The first 6 rows are patterns. Each new row is the sum of 2 different patterns, raised or lowered, with some noise. Before adding, each is slid sideways (what falls off one end comes back at the other) and multiplied by a number that may be negative. Names go in the order of the patterns.
(in the rows, 128 means zero)
Some rows, each with the names of its patterns after it:
[119 108 134 121 145 135 128 133 153 109 101 142 121 118 158 140 139 119
 114 196 119 121 124 106 130 109 141 132 169  99 152 148 136 113 131 161] | K_769
[110 117 143 120 137 162 122 122 151 135 130  98 153 103 150 102 107  95
 139 130 110 138 126 113 133 126 117 160 123 118 120 127 143 131 133 127] | K_61
[106 131 141 120 133 160 123 127 103  98 151 143 114 158 119 159 111 137
 118 119 119 127 118 150 142 152 112  87 103 108 134 127 139 105 159 121] | K_398
[105 110  74 144 116 115 110 129 147 156 136 130 138 108 114 164 109 148
 144 125 116  96 132 131 124 119 106 118 118 145 148 154 134 155 127 111] | K_419
[114 132 135 133 159 159 169 132 122 118 140 123  98 129 131 144 157 119
  79 113 153 111 139 150  98  99 187 121 130 129 140 111 136 107 132 140] | K_286
[150 137 131 131 143 123  88 102 117 118 141 130 128 105 141 112 117 142
 181 124 178 143 137 156 121 137 161 175 159 123 167 132 154 172 116 108] | K_734

New rows. What belongs after each?
[131 133 116  86  88 141  87 101 118 106 107 100 103  77  93 114  77 105
 112 100 101 162 106 129 106  99  76  95  50 120 105  86  95 110 124 147] | K_419 K_286
[111 172 187 137  95 142 155 106 178 156  74 177 177 137 141 169 151 161
 161 189 194 168 163 143 134 137 150 144 178 178 136 111 184 112 141 139] | K_286 K_734
[103  93 129 146 141 150 159 191 125  99 102  94 156 185 167  95 186 124
  99 171 182  79 152 170 134 130 132 105 181 151 116 184 129 162 120 121] | K_398 K_286
[112 110 115  82  91 101  95 122 111 128 108 145 106 123 129 153  98 151
  97 134 134 103 112 147 171 163 117 153 127 127 148 129  87 149 135 118] | K_419 K_734
[126 101  99 111 112  71 166 114 105 101  92  96 114  87 102  98  88 101
 124 125 148 134 157 107  90  81 101  63  95  98  99 105 130 113  90 101] | K_419 K_286
[128  84  81 115 117 104 107 110  84  63  90  87  99 133  97  97  98 114
  89  73 128 121 111 119  96  85 128  96  94 129 131 112 100 127  95 139] | K_61 K_734
[175 172 170 149 141 182 150 189 149 172 173 173 116 163 190 158 142 148
 148 165 162 172 169 163 148 126 136 157 154 159 159 162 177 123 231 131] | K_769 K_61
[119  66  94  90  82  83  67 121  74 129  98 111  73 111 103  78 119 102
  72  84 136  91 106  66 108  88 108  79  84 100  78  97 116 106 106 126] | K_61 K_286
[121 136 127 100  93 102  72 128 177 156 119 188  96 117 157 161  73 106
  91 112 108 125 134 151  82 129 111 102 117 128 127  92  87 122 134 151] | K_419 K_286
[134 135 145 140 112 127 106 126 121 118 129 142 106 155 142 138 152 121
 136 148 121 121 159 118 115 110 145 133 112 133 132 125 131 133 140 149] | K_769 K_419
[157 148 106 113  90 146 124 127 147 158 102 155 146 128 154 131 146 121
 120 151 133 151 138 117 129 163 117 126 173 125 123 175 148 144 102 148] | K_769 K_61
[102 135 105 107  65 143  78 109  88 105  87  94 115 110 110 111  88 106
 108  98 112 117 120  95 112 124  92 104 100 102 111  74 109 118 133 118] | K_769 K_61
[126  75 131 132  96 127 158 102 108 143 142  82 139 168 154 134 149 113
 140 127 144 125 142 138 113  62 117  56 113 125 110 130 123 115  83  98] | K_286 K_734
[122 101 118  98 124 106 143 113 134 147 117 103 142  97 102 120 145 166
 137 130 162 116 107 140  78 130 129 130 113 158  97 109 139 127 135 151] | K_769 K_398
[125  93 130 110  84 110  94 118 130  17 120 123 119 130  95 124  91 105
  86 144  74  96  93  93 111  83  97 122 100 141  71 123  91 127 103 155] | K_769 K_61
[149 138 121 143 187 174 120 173 164 125 171 194  98 157 124 166 119 181
 121 154 120 145 164 132 149 142 108 124 109 136 179 156 130 148 176 158] | K_61 K_286
[133 126 168 161 173 116 148 177 135 161 101 134 149 165 119 159 168  95
 160 132 120 143 160 142 140 146 151 148 147 145 145 122 136 124 121 119] | K_61 K_419
[120 121 114  94 145  84 118 112 150  92 142 100 108 118 114 107 134 105
 105 129  82 111 115  99  94  74 105 110 118 117 122 117 117 102  75  98] | K_61 K_286
[145 178 112 160 155  78 119 206 112 138 140 184 101 174  99 173 175 160
 135 148 164 163 175 198 141 138 143 123 144 122 151 146 143 168 128  94] | K_61 K_286
[139 147 118 142 104 140 117 111 146 145 126  50 124 157 113 161 121 119
 149 163  94 161 126 130 127 164 184 148 164 172 131 150 134 164 135 159] | K_769 K_734
[106  78 118  92 115  98 114 107 138 159  90 134 124 119 120 101  86 137
 110 101 126 126 102 134 106 105 105 116 153 108 122 147 118 130 143 130] | K_61 K_419
[136 142 124 103 139  97 125 140 105 126 134 106 152 155 162 124 106 109
 128 117 105 128 116 139 141  93  80 109 130 101 130 159  79 111 161 130] | K_61 K_286
[ 84 102 108 124 104 102  97  75  53  84  60  89  80  83 102  76 124  97
 117 110 124  73  82 130  74 109 115  87  88  80  74 100  98  93  79  76] | K_61 K_419
[171 125 127 153 101 162 193 150 111 131 134 123 161 158  75 139 131 151
 145 172 138 178 136 117 134 124  94 148 106 105  93 138 160 169 136 147] | K_419 K_286
[134 144 143 116 136 148  93 141 136 120 125 153 131  85 146 120 156 172
  90  93 143  95 128  91 142 106 104 112 120 112 135  99 105  82 140 147] | K_398 K_734
[147 160 130 153 143 166 121  84 115 121 153 154 141  88 157 146 108 146
 162 113 125 200 128 139 117 118 148 155 112 166 136 157 126 150 131 147] | K_398 K_286
[169 160 186 154 123 143 182 125 151 152 142 163 221 164 152 155 154 159
 137 142 174 162 133 163 157 134 184 179 206 180 132 135 175 126 138 131] | K_398 K_286
[122 114 137 143 153 136 103 139 222 118 131 137 120 133 129 185 167 191
 124 158 160 150 146 138 186 145 115 111 139 124 139 137 129 174 119  93] | K_769 K_734
[161 183 149 157 166 132 161 169 145 154 175 139 162 168 194 106 166 147
 148 142 165 144 183 162 162 153 125 133 138 139 135 137 138 180 157 133] | K_398 K_286
[ 94 125 122  83  75 117  67  98  86 144  90 136 116 112 117 102  89 110
 111 129 125 142 115 112 127  85 104  91 109 118  99 100 101  70  62  98] | K_398 K_734
[193 167 164 182 144 197 143 162 146 129 130 129 148 183 179 172 149 147
 137 141 154 138 175 177 198 136 154 155 154 176 185 143 162 157 137 125] | K_398 K_286
[109  85 116 111 144 144 153 121  90  89  86  76 103 103 112  91 101 134
 133  96 116 120 107 117 127  83 137 103 113  78  92 108 120 113 108  91] | K_398 K_419
[111  76  77 141 118  88  86  78 110 137 121 114 139 104  94 122 130  54
 128  94 117 102 109  60 126  66  84 110  81 105  94  55  45  48 106  82] | K_286 K_734
[137 120 170  95 163 122 149 158 172 127 153 172 153 140 147 123 146 143
  81 139 147 154 157 114  97 118 150 141 153 135 122 105 140 135 141 112] | K_61 K_286
[ 95  62  77  64  65  74  99 106  94  99  94 119 111 138  82 112 121 153
 136  73 122 117 117 153 123  76 110 120 134  82 102 112 126 101  92 125] | K_286 K_734
[138 101 124 118 130  97 116  84  85  77 109 111 132 113 132 124  87  95
  89  97 118 156 110 114 121  93  99 144 129  74 137 108 111  88 106 123] | K_398 K_286
[126 126 117 110 111 116  85 142  85 112 121 103  82 109  63  99 107  98
 122 108  68  55  64 108  55 106  98  84 132 161  78 108 114 119  95 100] | K_419 K_734
[131  82  64 109 100  89  86 161 118 144 124  96 122  97 106 111 165 156
  86 146 115 101 132  83  93 136  51 113 111 120 117  62  96  80  90  77] | K_769 K_734
[172 146 167 160 170 172 139 172 173 161 197 164 187 136 151 133 149 132
 160 167 192 184 219 137 145 155 163 164 143 144 140 177 148 163 174 139] | K_398 K_419
[ 90 125 113 184 156 136 129 116 124 140 150  93 127 126 135  88 143 128
 148 122 103 133 119 120 137 112  90 101 113  99 139 121 108 143 122 150] | K_61 K_286
[116 127 111 131 155 148 110 154 177 129 136 129 137 138 210 144 140 175
 156 117 173 185  81 154 153 140 135 169 115 169 147 138 159 131 136 136] | K_61 K_286
[ 75  96 123  96  90  63  79 108  77  85 103  97 103 122  99  77  94  95
 104 118  81 128 118 113 114 102 120 110  95  85 134  79  57 101  85  94] | K_769 K_734
[ 91  73 119 119  63 138  95  99 137  81 131  70 115  63 142  92  95 100
 128  87  65  97 137 133 131 107  96 108  94 103 100 135 111 111 105  85] | K_769 K_398
[160 124 135 121 147 138 141 107 104 102 142 187 173 172 133 155 121 145
  88 128 118 143 113 132 117 104 153 154 165 165 118 105 137 129 129 117] | K_398 K_419
[118 107 106  61 132  97  85 120 117 122 112 107 106 140 123 111 113  98
 108  95 109  90  99 115 138 117 155 121 116 116 137 115  99  70 121  92] | K_61 K_419
[150 130 108 142 154  94 113 138 140 172 127  84 119 173  96 115 161  96
  93 210 133 140 122 128 172 129 104 130 121 118 115 148 139 193 132 187] | K_769 K_286
[ 79 118 146 123 166 120 147  99  99 156 125 138 129 136 157 167 106 115
 169 161 124 183 181 203 146 168 128 138 141 170 129 184 173 159  85 117] | K_398 K_734
[ 75 139 100 134 110  59 117  74  95 130 164  26 129 118 108  76 117 125
 109  79  97 107 114 102  97  79 100  49  71 118 102  81 134 137 111  89] | K_769 K_286
[105 103 144 107 134 113 116  96 100 115 132 138 111  93 126 103 134 144
  79  89 109  78 106 104  92  91  65 103  70 112  91 123 117 108 102  84] | K_61 K_734
[ 78 119 117  72  87  63  74  91  99 107  97  72  95 107  59  83 102  96
  97 101  95 107  68  73 105 103  83 118  71 135  98  94  90  93  67  85] | K_769 K_398
[100 114 113 129 133 108 131 126  95 141 118 138 129  81 125  59 137  90
  89  74 104 106  87 140 130 121 124 136 101 128  85  87  54 128 116 105] | K_61 K_419
[153 144 174 112  82  86 178  97 126 145 116 102 160 133 150 128 149 102
 134 113 132 124 134 156 128 141 167 136 159 127 134 133  89 134 109 136] | K_769 K_286
[118 103 134 151 135 122 124  99 118 107  95  92 125 127  97 108 111 126
 134 123 113 138 111 120 137  78 118 119 118 107  97 107 138 110  96 102] | K_398 K_419
[163 153 145 181 181 168 121 147 187 169 153 156 145 126 207 183 175 172
 164 131 231 133 159 169 127 168 151 177 194 227 172 187 174 158 160 159] | K_769 K_286
[136 121 138 114 134  91 120 103 117 107 124 144 113 128 151 117 140 111
 122 122  69 122 102 122 141 128 158 100  77  72 161  84 109 128 109  94] | K_769 K_286
[137 144 115 119  99 130  97  85  83 130 106 119  96  82  97 107 102 130
 123  92  75 150 104 108  94 132 114 107  98 118  99  91 106 121 122  88] | K_769 K_286
[ 96  97 110 108 153 155 167 122 134 105 107  88  75  64 132 115 122  90
  79 119 157 110 123 139  72  79 191  91 136 130 120  89  90 102 119 119] | K_419 K_286
[ 91 116 108 146 115 139 119 114 127 138 104 140 162 152 140 134 162 146
 159 119 132 149 132 141 133 142 120 128 101 155 122 109 119 126 118 136] | K_398 K_734
[134 133 138 146 125 149 175 141 136 153 147 146 150 112 215 139 115  83
 120  90 105 140 115 181 101 129 109 114 127 101 163 104  75 154 149 131] | K_769 K_734
[126 127 116 106  92  99  92 116 106 117  88  79  93  82  88  94 123 131
  84  76  93 120 103 114 102  65  99  98  89  78 107 122 120 128 182 111] | K_419 K_734
[105  82  76 131  65  35  94  68  83  63  81 120  85  75  44  64 101  59
  74  92  83  96 119  88  64  84  85  92 112  75 127 112 108 106  92 113] | K_769 K_734
